The same things were measured in two ways. Each way mixes the same 11 hidden numbers, adds some noise and spreads widely along 6 directions of its own, which tell nothing about the thing.
Some things both ways: the first way, then the second way.
[  2  14  22  18 -45  -8 -44   3 -12   7 -42 -64 -25 -42  -2 -56 -28  10
  -1   7]
[ -1   6 -11  -1  19  -3  11  13  -1  -5  19 -20   2  11   2   4   9   1
 -32  -3  -9  19  12   7  15   0  10  12   3]

[ 19  31  -8  15  -7   8 -54  32  -5  -5  12  -9   4 -25  -1 -12   6 -10
 -13 -23]
[ -6  14  -1  11 -14   2   8 -21 -12 -20   6  -4  -4 -26 -20   3  -7 -19
  10 -17  20   5  24   2 -10  11   0 -14   9]

[ 19  -8  -6 -27  35 -46  -5 -29 -28  -5  38 -31 -14  10  18   8  -2 -11
  -2 -26]
[-58 -34 -41  24  18 -30 -11 -31  -4 -44  10  14   8 -35 -23  19  30  -3
  64 -17  48   0  43  11  13  35 -40  -3  41]

[  0 -11 -12  13   2 -25 -22 -16 -17   5 -20 -49 -42  -5  -1 -26   6 -21
 -18 -29]
[ -4   0  -4  -8   7   2  -4 -31 -11  -6  -1  -8  -1  25 -15 -36  42  14
  18   9  20  18   0  27  12 -11 -13   2 -12]

[  5 -50   8 -25 -21   3 -22 -19   1 -17  -1  -2   6 -34   8  40  22  11
  -2  15]
[-21   1  -7   9  25   6 -35  19   2 -14   4 -20  43   7  33  17 -15 -22
 -22 -18   2 -26  39   1 -35 -12  21  10  -4]

[-18 -10 -35  15  46 -17  26   5  17 -28   6   8   9  31   3 -14  -2 -23
   1  -4]
[  0  11  -3 -13  -1  -1  14  -4 -23   5  16 -10 -22  -7 -21  -8 -22  -2
  31   4   9  17 -22  11 -19  -5 -15 -10 -15]

[-37 -38  10 -26  18   3  16  -5  11   3  33  -4  -2   3 -22   2  37  -3
 -15 -13]
[ 20  -1 -44  13   8  44  -5   9   9 -15   3 -14 -19  21  22 -31  -1   6
 -25  13  -7  11 -35  27  16 -10  -8 -16 -30]

[-16  24   3   4   2  25 -33  45  -2  -2  11  24  29  -4  -5  12  24  -1
 -12 -19]
[-20   2  -8  -8  20  25 -46 -18  -8  37  18 -42 -10  -6   0 -20  18  -9
 -23 -21 -10   8   5  17 -22   4  33 -16 -32]

[ 40 -27  -4 -16 -41 -18 -29 -60  39   2  51 -34   9 -38  42   6  -8   4
  20  30]
[ -2   9 -26   3   4  10  13 -15  11 -48 -22 -15   9  -1 -18  15  12 -18
  -5  -3  13  -4  50   9  -2  28   8  -4  20]

[-28 -59   8  16   9   3  -1   6 -20  21 -12  23  10 -12 -43  36  30  -7
 -17  -8]
[  3   9  15   7  18  13  -9   3  -1  25   0 -23  -8   3   3  -9  17  -7
   9 -15   3  -5   7  13  -9   2   4  -8  -7]

[ -5  49 -11  34  19 -17   3   1   4  -5  12 -46 -30  16   6 -71  -7 -24
   9  41]
[-14   2 -55  32  26  28  -4  10  -5 -18  25  20 -13 -44  43  14 -47 -10
   0  -5   5   2  15  12  12  47 -10   3  25]

[ 50  78  16  -3   5  -8 -29  10 -24 -27  17 -22   1  -4  37  -1 -16  10
 -14  10]
[  6  -1 -72  25  11  35   2  44 -14 -17  22 -45 -18  10  18 -10 -38  -3
 -29   1   0  28 -12  22  -9  21  -1  -6 -11]

[ 24   0  -3 -27  15   4 -21   0 -62  19   5 -21 -13 -18  -5  10  -7 -21
 -35 -13]
[ 12  30 -27  17  10  21  -8   6   1 -28  -9  29  21   3  40  -5  -4 -23
   5  15   4 -14  28  -2 -13   3  -3   7 -13]

[-34 -58 -34  28   8 -20  -1 -36  34 -10   3   1   4  16  10   4  31 -12
  36   4]
[ -4  -4  10 -14  16 -10  -4   4 -22  -1  15 -13   5   2  -6 -18  21   9
   5   9   0  20  -7  20   2 -18   3   1  -2]

[ -8  11   7 -12  36   8   6   7 -44  23  12  11   1   9 -20  -7   9 -22
 -35  -7]
[ -5   2 -17  23  24  22  -8  -1  -6  14  11 -22 -16   0   6  -5   9   3
 -10 -14  12   9  16  22  15  24   7   4   2]

[ 13 -35  13 -21   0  18 -14 -11  -4  21  34  -3   7 -25 -12  27   9   7
 -13 -18]
[ 35  17 -20  15   5  26  27  14   6 -35 -29 -27  -5  26   1 -17  30  -9
 -11   8  -8  11   9  18  -6  -1   3 -11 -14]

[-31 -62  12  -8 -23   2  -7 -12   5   7  12  20  35 -31 -14  23   3  32
  16   3]
[ 39  27 -48  11   8  37  27  17   8 -16 -11   4 -29  -4  35 -28  24 -15
  -8  20 -33  28  -5  16   8   3 -11  -9 -11]

[ -5   3 -10  -1  24  30 -19  18 -14  -2  17  19  14  38  15  47  52 -26
  -4 -19]
[ 11   1 -19   6   5  18  -7  22   1  -5   6  -3 -12  10  -7 -20   1   2
   7   9  13   3 -27  14  14  -1 -16 -13 -15]

[ 16 -29  -5 -15  -2  10  -2 -27   8  -6  24  12  -2  12  31  32  11  -1
  13  17]
[-15 -16 -39  -1  54  45   1  23   6   4  -5 -36 -28  -5  20   6 -47  -4
 -18 -21   5   7  -7  35  15  26   0   9   6]

[-30 -26   8 -21  -5   9  -2   2   5  24  21  16   7  19   6   9  17  -2
   6 -10]
[  6  -1 -28  -5  21  12   3 -10  13 -28   1 -12   6  17  24  -5  37   5
 -22  21 -26  10  17  30  10 -13   8   9   1]

[ 32   2  19   1  19   6 -33  10  -3  -1  -2  -8   9  11   8  40  18  -6
   1 -38]
[ 32  12 -24   8 -28  -7  34  18  13  -8  -6 -33 -22  45 -41 -35  82   3
  27  12  10  26  -5  13   8 -11 -39 -23 -15]

[-42 -71 -16 -34  -8  18  -5 -17 -11  -4   2  17  40 -13   6  25  20   5
   2 -19]
[  2   4 -25  -7  21  -6  13  14  -7 -23  -2 -10   8  10  -9  -4  28  -2
 -28  12  -9  30   7   8  16  -4  10  13  -6]

[  3 -39 -14  -9  -5 -26   0 -44  47   1  29 -27  -5  -6  21 -32  -7 -13
  30  23]
[  4   6  10 -30 -11 -17  12   8  -2 -22   5 -26  12  23 -28  16   6  -4
 -28  14  -6  10   8  10  -2 -29  18   5  -4]

[ 20  38  10 -13  36   9  -3  28 -38   9  30  -2   1  12 -13  21  21 -30
 -39  -3]
[ 13  12 -38  46 -19  15  23  30   5 -34  11   1 -14  -3  -7  14 -23  -8
  10   2  30  -8   3   5   8  30 -25 -18  14]

[ 10 -18   5 -23  15 -34  21 -35  25 -10  34  13  -5  -2  20 -17 -16  10
  29  51]
[  5  16 -15 -18   0   9 -23  -3  17  10  -5 -10   0  12  25   2  34 -21
   3  20 -24  -9  31  25 -26 -30   7  -1 -21]

[-11 -48  13 -14 -15   2 -11 -47  10  17  23 -40  -7 -36  -6 -17   0  21
  21  20]
[ 12  18  17  16  13  -8  -4   3  19 -38 -25  30  46   0  22   5  43 -20
  10   4  -7 -30  27 -17  -9 -16   7  -5  -4]

[  2 -19  29 -18 -18 -52  11 -51 -16   0  12 -34 -26 -39 -10 -39 -20  18
 -16  36]
[ 25   8 -26  14 -17   6  27  15  11 -29   4 -14 -13  34  -8  -6  20   8
 -14  19  13  12   7  27  32 -10 -18   4   9]

[-31 -11 -25  17   6   9  -6   5  13  -8  -2 -34 -17 -19 -21 -71  -5 -11
 -12   5]
[-22  -4  10  -5  33  -2 -11 -13 -23 -18   4 -25  31 -14   6  18  -9 -10
 -34 -18  -4   7  32   8 -16  -3  44  15   2]

Other things, the second way, with their names:
<109>: [-26  -6  -1   0   4 -13  23   2  -2 -35   3 -11   7 -22 -16  26 -47 -20
  34 -30  31  -8  22  -5 -18   4 -25  -2  27]
<90>: [ 14  13 -14  16   2  10  -5  11   2 -51   7 -10  40  18  30  12 -10 -10
 -33  14 -11 -15  15  -2 -28 -14  25  -1 -13]
<292>: [-18 -24 -13  10  38   1  -2  13 -25  11  19 -68 -12  23 -34   4   7  27
 -20 -12  19  31  -9  33   8  22  20   4  -2]
<149>: [ 22  20 -40  13  21  45   5  -8 -11  -3   1 -28 -14  12  48 -39  10  -6
 -14   2 -27  32   1  21 -23  -3   7  -1 -33]
<72>: [  3  10 -22 -11  -6  -7  10   1  11   4   0  -1 -22  -1 -12  -6  44 -17
  30  11 -12  10  -2   7  -8 -10 -20 -15 -18]
<67>: [  4   6 -20  19  34  23  19   1  -5  -9  -2 -12  -8  -8  50  -3  -3  -8
  -1  -9 -15  16  24  27  -6   5  -4  15  10]
<362>: [-12  28  38  25 -39 -37  15 -42   8 -39   7  31  34 -28 -14  40   1 -32
  64 -17  32 -43  56 -34 -45  -3 -19 -18  15]
<226>: [-22  -3 -26  -5  26  -3   1  -2   9  -9 -30   0  -9 -14 -11  14  29 -25
  45  -6  12  -3  36  16  -5  15 -19   4  13]
<200>: [ 10   7  29   8 -34  -9  29  28 -20   2  48  -6 -23 -27 -30   6 -44   0
 -12  -9   8  15 -39  -2  14 -16  -9 -23  10]
<108>: [-11   1 -31  21  17  20  36   7 -10  22 -13 -26 -66 -37 -27   7  -8 -19
  45 -32  24  26  15  27  10  48 -29  -7  20]
<184>: [ 47  16 -26  30  -7   1  67  52 -17 -62  -2 -13   2   8  32  21 -23 -11
 -16  31 -24  26   5  19 -14 -26  -5   9   9]
<12>: [  1   3 -11  12  36  22  11   4  -5 -23  -4 -19  10  -6  44   9 -20 -12
  -9  -9 -14   1  18  15 -21  -2  10   8  -1]
<204>: [  7  19  14 -18  16  12  15  -5  19   8 -11   3 -15  -8  11  -1  -2 -15
  48  -7  -6 -17   2   7 -21   3 -22  -7   2]
<398>: [-23   4  -8  18   2   4 -21 -17  -3  13  18  -2 -13 -25 -10   9   9 -13
  33 -10  19 -10  14   7 -16  15  -5 -18  -7]
<290>: [  5  10   4  20   6  11  19  13   0 -22  11  12   0 -13   9  14 -52  -5
  40  -6  22 -26 -16  -2 -16  15 -29  -8  12]
<46>: [ -1 -10   0  16 -10 -14   5  13   9  -8   9  -2  -9  12 -23   4  32   5
  14   5  20  -3 -14  17  26 -20 -20 -15   1]
<235>: [-14  -9 -13  11   2  15 -12 -10  16   7  21 -19 -18   7 -15 -23   4   9
  34 -24  30 -10 -28   8   3  10 -37 -28  -8]
<112>: [ -2  20   2  -6  24  40 -48 -13  -1   7   1   9  16 -17  49 -20 -27 -22
   9  -5 -16 -30  -6  -1 -45  -7  12 -18 -34]
<356>: [ 40  38 -15   3 -13  23  15  28  14 -31 -13   4  15  12  44   5  -3 -30
 -10  23 -26 -14  33   6 -28 -22   3   3  -3]
<209>: [ 15  16 -45  41  -4  21  -6   9  -8 -15  14 -38   4   7  33   2  30 -11
  -9   9 -11   7  49  24 -37  12  14  -6  -5]
<135>: [ -4  -1  18  -2 -13 -36  23  22 -19 -45  34  10  30 -16  -6  30 -39  -4
  26  12   4  -8 -12 -16 -31 -28 -10  -8   9]
<297>: [  3 -11  -2 -17   6  13  -2   3  14  -1  -8 -18 -15  30  -9  -6   6   7
  15  11  11 -11 -16  35   8 -23 -13  -5 -14]
<52>: [  6   3   3  13   0  -7  28  25 -25 -42  46  -7  22  -5  24  14 -69  12
 -17   5   0  11 -14   3 -10 -17  -4   9  18]
<7>: [-40 -16 -39   3  26  14 -21 -18  23 -13  18 -15   0 -19  25  10  -7 -12
 -18 -34  -1  -5  31  12   9   9  -7   3  17]
<132>: [ 17  25   6   3 -39  -8  35  11   5  -6   7  28 -27 -23 -20   8 -13 -24
  37   9  13  -4 -14  -5   3 -18 -37 -20  -3]
<68>: [-18  -5  -1  -5   2  -7  -4   0   4 -14   5  -9   4   2 -30  -9   3  -6
   4 -20  24   1  -7  -3  13  -4 -12 -10  -3]
<145>: [ -1 -11  24  29 -18 -34  40  27 -19 -27  33   2  -3 -20 -28  28 -20   6
  12   0  21  11 -19   6  21 -18 -18 -12  24]
<392>: [-12  15  47 -19  19  22 -23  -5   0   3  19   7  19 -22  27  12 -75 -12
  -2 -20   0 -42 -13  -8 -31  -8  19  -6  -4]
<253>: [ 12  17  12   9   2  12   1  -3 -15 -15  10  13   5 -25  21   3 -24 -17
   5   5 -15  -6  -9  -3 -22 -13  12 -14 -17]
<192>: [  9   9  -6   5 -20 -16  47  36   4 -41   5  11   1  -2 -14   6 -23 -17
  16  -9  14   5 -17 -14  11 -26 -43  -8   8]
<5>: [  0   8 -14   6  21  13  -8 -13  16 -24 -30 -18  13  -4  11  13  34 -25
  25  -4  -2 -26  62  16 -36  15  12  -5   9]
<190>: [ 15  23   0 -28  25  52   5 -21  28  16   0  20 -40 -10  19 -49 -29  -3
  23 -20  -2  -8 -53   1  22  16 -38 -18 -13]
<131>: [ -9  -5  -9  -5  35  18  13   1  -9  11 -14 -31 -31  -3 -21   5  -3  -3
   9 -13  13  16   0  29  10  23   3   2   0]

Some of these things the first way, each followed by its name:
[ 19   9 -11  29  16  14 -13  21   9 -32 -16   9  -2  -3   0 -11 -17   6
   7  10]	<108>
[ 46 -15 -13 -14  20 -10 -22 -14  -5 -17  25   2   5   5  26  36  -3 -13
   3 -22]	<109>
[ 17  -1  -5  -2   7 -16  18 -46  21 -14  32   4  11  22  43  18  -1   8
  21  37]	<290>
[ 19  29   0  14 -15  13 -27  14 -16  -5 -11 -12 -19 -14  15 -17 -24  14
  -6  12]	<131>
[-19 -64  -2  41 -15 -17   9 -23  45  -7 -15  -1  -5   2  -6   9   1  12
  37  31]	<204>
[-33 -16   2  23 -19   3 -19  18  31   1  -1 -23  -8 -31 -25 -40   2  15
  12  10]	<253>
[ 17   2   4  34  -9 -15 -37   8   2  15   2 -51 -35 -20 -14 -11   6 -12
   6   0]	<112>
[  6  20   0   8   7  -4  16 -11   6 -27  44  33  15  -1  17   6  -6  25
   4  49]	<5>
[ 24  23   0   4   1 -38   5 -37 -28  15  52  13   5   1  17  -5 -16  -2
  -2  32]	<392>
[-42  -7   5  -9 -13  14  15   3  -7 -25 -15  26  32   6  12  21  11  28
 -19   7]	<292>
[-21   0  10  -2 -15  15  -1  26   6 -27  -4  37  -7  22  21  35  32  17
  -9  14]	<297>
[ 17  -9  21 -44  -2 -35  -4 -45  -3 -10  46  -4  11 -16  23 -13 -15  22
   9   7]	<7>
[ 19 -67 -12 -18   6   0 -15 -13  -7  -1   8  -1  -5 -12   8  46   0  -2
  15  -8]	<226>
[ 12  23  16 -22   3  17 -11  17 -36   3  13  21   4  -7   7   3 -22  27
 -21 -11]	<12>
[-21  16  15  26  -4 -10 -22  25   0   4 -15 -35 -33 -11 -23 -52  -5   8
   2   2]	<145>
[-37 -30  16  -9  32   8  21  41 -10  11   3  36  23  -3 -52  31  31 -11
 -35  -7]	<209>
